The same things were measured in two ways. Each way mixes the same 9 hidden numbers, adds some noise and spreads widely along 5 directions of its own, which tell nothing about the thing.
In the rows, 128 means zero.
Some things both ways: the first way, then the second way.
[132 148 149 113 187 100  67 166 165 160 150 150 118 111 194 133 113 101]
[121 126 105 112 128 125 117 135 117 152 127 105 145 145 145 165 113 131
 134 117 136 165 108 101  83]

[158 136 105  90 153 145 134 155 102 105 138  90 172  88  88 126 112 175]
[159 141 159 137 123 213 123 121 141 113  71 135 142 160  99 138 162 138
 152 168 124  87 161 153  95]

[147 118 157 104 190 130  64 154 166 156 146 187 110 113 209 133  96 126]
[124 129 137 145  92 157 110 115 119 125  89 126 131 143 128 152 131 160
 133 136 150 118 127 120 125]

[141 119 127 139  91 149 162  92 119 102  98 138 131 161 126 139 163 168]
[133  96 125 136 106 184 137 141 135 136 121  97 138 136 118 121 130 143
 142 151 103 136  96 118  86]

[171 144 136 123 103 166 202 179 130  67 146 120 147 123  66 164 119 153]
[154 134 117 103 133 152 113 124  98 126 121 119 161 126 139 124 129 110
 168 116 136 111 115 128  88]

[132 112 188 121 179 121 163 154 191 167 156  67 100 116 105 128 175 106]
[143 109 127 170  78 110 168 171 153 100 153 104 103 101 156 112 146 185
  80 136  74 145  79 102 139]

[146 159 209 134 162 198 215 168 153 117 172 117 127 149 116 150  91  85]
[142 129 183 118 124 120  89 131 151 107 109 176 140 129 134 137  99  95
 167 155 168  94 167 129 165]

[144 137 135 132 133 175 168 167 136  87 137 119 143 120 119 150 110 112]
[120 119 141 131 132 137 116 138 119 109 126 136 134 119 129 130 126 120
  96 143 142 144 147 110 116]

[ 91 157 132  81 109 145 150 126  88  90 126 114 150  69 101 139 112 176]
[161 146 115 131 138  97  75 147 133 128 142 121 134 100 155 104 130 136
 105 113 121 166 102 109  88]

[162 149 193 137 171 138 153 192 170 140 159 112 109 117 143 162 140 138]
[110  95 146  98 113 159 117 120 145 122  92 153 150 119 112 161 134 139
 190 158 138  71 145 112 174]

[156 127 111  83 109 133 114 164 180 127  97  88 171 136  91 113 163 118]
[121 131 101 137  85 123  95 141 113 129 126 105 119 112 164 126 127 172
 104 108 110 165 106  88  83]

[128 130 133 216  92 175 183 105  73  95 113 135 111 163 149 166 153 184]
[159 149  95  65 137 138  95 120 117 148 158 117 155 123 155 125 139 109
 137 122 136 136 108 129  54]

[121 119 149 135 113 146 181 118 170 110 131 130 102 163 125 136 175  92]
[134 122 150 116 108  82 197 146 117 106 154 141 119 116 150 136 118 140
 112 117 135 125 109 116 174]

[112 149 113  65 180  80  69 151 161 151 170 124 141  82 157 121 117  99]
[124 131 140 110 150  96 159 142 119 109 115 142 153 134 122 151 106 101
 111 113 145 151 148 104 131]

[134 127  96  97 138  90  66 113 120 149 115 156 144 105 147 112 143 186]
[132 130 121 116 107 133  65 102 113 127 122 138 130  97 134 105 131 153
 111 123 164 137 108 115 118]

[115 127 121 102  99 152 139 105 115  94 116 181 128 119 145 138 123 156]
[141 112 134 123 138 184 109 136 126 129 113 116 147 127 117 123 134 126
 152 150 123 129 123 122  85]

[131 114 142 105 166 130 132 147 172 134 152 149 111 110 136 126 133 108]
[133 103 124 136 128 184  95 133 137 128 118 111 140 113 108 100 147 138
 110 156 114 145 114 116  82]

[157 120 178 148 169 152 166 167 190 135 153 131 104 132 130 136 150  96]
[138 120 148 112 119 164 186 150 112 121 128 119 132 153 144 159 133 128
 175 143 109  99 133 128 114]

[162 148 126  54 184  79 126 163 169 117 153  80 168  97  94 112 120 102]
[120 119 135 124 106 112  92 112 131 164 115 131 134 147 121 117 120 129
 140 122 153 136 104 133 126]

[146 128 116 103 153  99 128 133 140 129 145 130 139 126 100 113 138 133]
[164 155 131  96 130 144  62  90 117 159  99 140 155 146 123 119 142 119
 187 121 168  97 114 161 100]

[112 114 101  87  82 123 108  68 131 113  92 169 131 149 154 125 158 155]
[158 140 129 119  91 150 136 126 138 134 121 116 130 146 147 148 145 159
 156 137 119 102 101 139 113]

[138 121 140  71 172  75  85 174 185 149 167 174 106  69 133 139 130 132]
[142 100 134 145 123 167 171 132 109 113 103 110 145 126 118 154 154 165
 174 139 122  90  93 124 156]

[148 120  77  64 134  75 107 116 168 116 133  98 169 116  98 101 156 102]
[ 92  92 155 139 133 117 146 128 104 120 100 142 145 132  93 112 105 105
 110 119 153 147 139 110 152]

[130 118 134  80  95 148 151 119 165 116 128 165 124 161 118 137 142 122]
[144 119 118 131 117 142 136 148 117 104 113 111 149 110 129 107 103 126
 122 111 113 158 110  95  87]

Other things, the second way, with their names:
(338): [151 144  91 101 129 123 123 145 123 133 131 101 160 129 144 127 114 114
 121 101 109 170 104 103  49]
(410): [138 169 139  98 139 106 110 134 128  95  84 168 153 125 139 163 163 123
 137 119 128  86 196 117 140]
(163): [145 151 183 135 126  93 184 126 103  86 105 167 129 142 131 156 110 122
 120 119 181 110 156 135 185]
(52): [141 148 138 107 146 130  52 105 107 108 101 163 141  92 143 147 148 148
 147 131 177  99 151 115 145]
(550): [146 109 113 132 142 177 141 150 134 113 123  98 151 117 126 154 146 145
 126 154 106 138 108 105  90]
(236): [148 119  95 120 122 140 143 147 130 121 141  98 153 116 145 146 149 142
 127 130 101 131  89 109  97]
(335): [140 138 167 119 100 118  23  87 156 146  88 177 135 133 108  91 122 116
 151 141 184  96 141 156 152]
(661): [141 128 133 118 156 104 128 135  94 109 139 136 147 104 132 106 105 103
 103 108 159 164 118 108 113]
(359): [ 98 106 145 124 108 103 153 141 122 113 138 142 127 121 129 119 123 117
  86 129 132 140 143 107 148]
(13): [136 153 140 137 122  88  87 122 110 135 126 140 109 118 147 115 127 160
  91 107 158 166 116 120 119]
(501): [128 113  97  91 181 194 115 135 145 170  78  96 193 173  80 168 141  98
 175 143 103 148 132 118  38]
(50): [118 107 142 132 129 130 160 159 117 103 139 128 131 116 139 128 138 120
 109 138 109 130 140 106 129]
(581): [160 159 179 153  52 109 151 154 159  85 128 156  89 137 176 134 140 161
 114 149 110  83 153 139 161]
(84): [141 124 157 150 126 179 195 155 131 121  76 109 141 180 107 165 139 139
 169 143  93 113 141 131 105]
(56): [144 121 140 133  94 162 151 147 113  64 135 134 123  85 153 111 148 148
 108 146 108  94 141 107 134]
(454): [183 151  73 100 104 193  82 126 138 132 117  91 163 118 147 118 179 151
 156 132  81 101  96 130  33]
(118): [188 184 111 110  97 108 110 100 138 155 103 120 141 159 138 135 140 160
 145  98 146 127  80 157  93]
(24): [117 121 163 121 153 153  85 136 107 134 116 145 138 147 144 154 120  95
 173 152 156 113 173 126 110]
(513): [118 109 146 137 130 130 206 149  94  94 129 124 129 124 124 137 127 134
  97 124 126 141 130 107 141]
(527): [130 151 144 139 109  78  99 125 100 110 137 148  99 100 165 119 131 168
  75 107 162 155 124 110 145]
(244): [136 116 140 113 125 120 208 171 122  85 141 124 131 112 149 161  86 139
 124 125 115 153 123  79 131]
(415): [144 144 143 135 117 117  69 127 129  93 107 158 130  87 149 124 155 154
 123 133 140  97 148 114 155]
(493): [156 160 140  91  91 136 119 136 151 124 129 142 126 147 178 183 138 146
 176 149 125  81 148 131 121]
(74): [103 126 105  71 159  92  62 115 104  96 113 169 182  68 113  99 112  74
  81  97 165 151 171  77 121]
(190): [122 115 160 148 157 101 118 129 113 125 104 146 137 125 104 117 120 121
 114 121 162 152 128 122 154]
(264): [144 161 137 119 106  95 117 132  75 143 152 125 110 142 184 119 109 129
 133  92 152 151 112 129  86]
(312): [121 117 122 118 173 204   4 106 161 137  69 142 158 107  94 168 175 158
 133 186 152 123 167 107  98]
(380): [152 181 128  66 130 136 149 145 110 106 100 147 153 148 166 177 155 118
 185 113 101  75 190 123  92]
(491): [117  95 162 163 102 212 155 154 149  98 103 118 128 155 122 174 136 139
 128 195 112 107 162 114 117]
(253): [107 131 131 112 125  85  75 116 105 135 119 153 140 117 133 105 125 110
 110 103 159 139 140 115 131]
(593): [115 105 136 100 140 160 113 123 111 115 112 143 143  96 103  96 133 124
 122 134 136 129 140 109 119]
(659): [139 142 140 104 102 191 103 138 132 105 122 137 126 129 153 136 145 130
 128 164 113 105 178 120  73]
(193): [146 100 151 153 110  99 172 157 171 117 127 123 126 122 130 157 128 166
 143 147 111 120  83 113 190]
(623): [109 135 125 116 113 118  76 133 100  86  92 154 140  83 154 141 126 149
 131 109 137 118 167  74 138]
(58): [106  81 161 157 126 149 128 148 126 116 123 126 131 126 119 127  99 114
 123 155 143 148 129 102 136]
(430): [106 111 153 145 132 126 175 149 124  78  89 147 140 115 103 147 131 138
  88 134 124 131 165  91 165]
(162): [102 138 107  99 128 158  58 111  94 127 102 138 137 104 140 143 158 158
 117 126 144 128 160  97  91]
(613): [ 72  66 112 152 149 150  83 124  97 162 112 103 150 123  86  98 127 119
  99 127 141 186 102  98  96]
(350): [141 136 118 132 108 144 114 139 121 165 126  94 116 155 153 142 138 167
 150 124 108 151  90 125  70]
(51): [131 127 135 103  90 109 170 140 132 117 143 135 127 133 158 158 125 138
 140 130 125 104 122 116 150]
(123): [ 90 112 160 102 147 117 126 127  83 119 107 162 135 115 106  98 106 101
 122 108 157 145 166 104 135]
(572): [120 149 122  66 114 157  64  76 114 138  69 164 154 122 103 129 152 144
 157 120 166  88 160 128 121]
(654): [122 124 119 144 116 132  92 129 132 102  90 129 152 107  95  85 114 123
  57 114 129 178 135  95  90]
(603): [104 138 131  95 105 141 140 118  93 115 110 143 132 130 119 106 125 122
  86 110 138 145 161 112  92]
(284): [ 96  91 125 121 173 138 151 143 111 121 122 120 157 119  96 145 110 107
  83 134 143 187 134  86 105]
(139): [195 164 141 113 164 134 183 130 100 102  76 128 175 148 117 168 116 122
 195  97 147 109 114 136 121]
(396): [145 124 122 116 125 124 193 162  80 133 196  91 125 145 183 131 104  98
 124 116 121 163  91 122  63]
(279): [162 129 112 103 121 154 182 144 172 138  96 103 158 158 116 191 139 160
 178 140  91 116  96 118 112]
(182): [108 128 126 111 141 123 175 161 108 106 122 125 146 137 133 150 124 106
  95 117 105 158 167  92  93]
(15): [151 108 115 138 101 219 118 137 162 132 124  91 138 140 126 143 162 155
 130 182  95 118 106 130  66]
(141): [138 117 123 113 135 115 143 127 106 144 122 116 148 127 104  84 109 117
 125  95 132 167  84 122  98]
(561): [103  94 140 121 157 136 144 152 116 122 111 127 151 125 106 136 104 107
 132 129 126 159 139  90 117]
(94): [156 129 120 130 145 183 100 144 148 101 108 117 152 111 128 152 156 143
 122 162 110 125 139 106  84]
(208): [113  89 118 126 132 157 108 135 144 123 122 120 151 108 112 140 134 133
 110 156 130 143 118  96 120]
(183): [123  97 107 117 140 145 105 136 116 136 134 106 165 115 113  95 105  90
 108 122 131 175 102 102  69]
(175): [172 149 144 129 157 128 101 124 145 125  86 139 153 133 110 149 135 139
 152 131 149 126 119 134 127]
(385): [155 109 133 134  98 225  86 135 168 144 100 105 148 157 122 128 165 131
 195 184  87  73 125 150  74]
(665): [124 123 160 112 145 133 158 118  79 128 119 141 129 136 127 147 108 131
 152 123 177 130 126 126 143]
(49): [ 96 119 164 104 132 114 102 118 133 145  76 166 151 160  96 142 107  93
 160 127 161 119 176 124 150]

Some of these things the first way, each followed by its name:
[173 114  88 127 133 152 124 137 119 102 107  92 155 132 125 122 150 178] => (603)
[ 95 100 123 104 151 106  67 106 166 166 137 150 100 118 193 119 152 108] => (430)
[120 116  79 105  92 120 115 103 118  96 106 148 139 104 135 130 152 160] => (513)
[157 134  97 132 165  71  81 134 103 118 124 102 150  78 137 130 134 170] => (613)
[152 111 116 146 142 150  82 184 176 140 109 139 130 123 159 129 149 120] => (162)
[ 62 138 198 117 163 105 124  86 127 166 150 161  63 103 203 151 144 148] => (193)
[ 97 159 173  52 148 152 103 169 173 134 163 212 100  88 187 153  98 131] => (244)
[153 148 200 163 170 168 173 171 143 120 162 104 106 113 159 176 128 148] => (51)
[148 123 139  46 204  90  99 173 230 137 178 121 132  79 144 114 119  40] => (253)
[120 103 143 160 118 159 164  90 124 120 103 122 106 173 143 128 160 135] => (84)
[143 139 144 151 114 184 173 153 146  90 112 137 152 140 114 134 115  81] => (24)
[125 118 150  75 152 137 123 149 196 122 124 173 106 122 153 111 130  73] => (350)
[118 108 195 148 162 175 158 169 176 145 155 142  84 126 150 147 137  96] => (415)
[128 147 138 101 141 151 134  93 100  91 113 124 135 112 180 139 105 155] => (49)
[156 157 174 109 175 145 139 174 141 116 163 137 140  84 147 149  82 137] => (58)
[102 136 117 123  80 174 145 145 113  97 121 138 140 126 124 155 127 140] => (94)
[110 136 127 108 110 139 126 153 144 103 139 161 128 112 130 153 126 124] => (550)
[107 148 123 150  95 133 163 134  63 121 129 134 129 155  75 141 139 202] => (139)
[158 145 130 130 141 162 145 143  89 103 109 120 161  89 111 123 111 196] => (264)
[130 134 155  51 190 121 115  98 131 128 158 154 125  91 178 117  87 143] => (335)
[138 124 177 130 196 152 114 191 192 169 165  90 101  91 156 138 149 115] => (380)
[136 136 129  82 104 162  99 171 165 124 105 130 153 101 126 148 135 156] => (623)
[136 127 129 100 134 117 127 111 129 109 152 168 122 116 159 151 113 136] => (183)
[ 79  99 142 132 141 151  99 105 153 151 129 129  92 119 200 142 151 110] => (410)
[127 140 101  69 154  64 110 106  99 126 139 126 136  78 110 111 146 203] => (141)
[159 112 157 126 168 176 118 169 192 157 146 128 132 134 148 122 132  95] => (659)
[118 148 103  91 128 101 118 136 138 105 144 116 136 122 140 140 127  95] => (501)
[150 115 139 147 129 179 125 125 109  99 111 192  85 145 207 160 128 194] => (572)
[161 129 149  52 144 130 158 135 174 104 149 113 156  98 102 139 121 118] => (385)
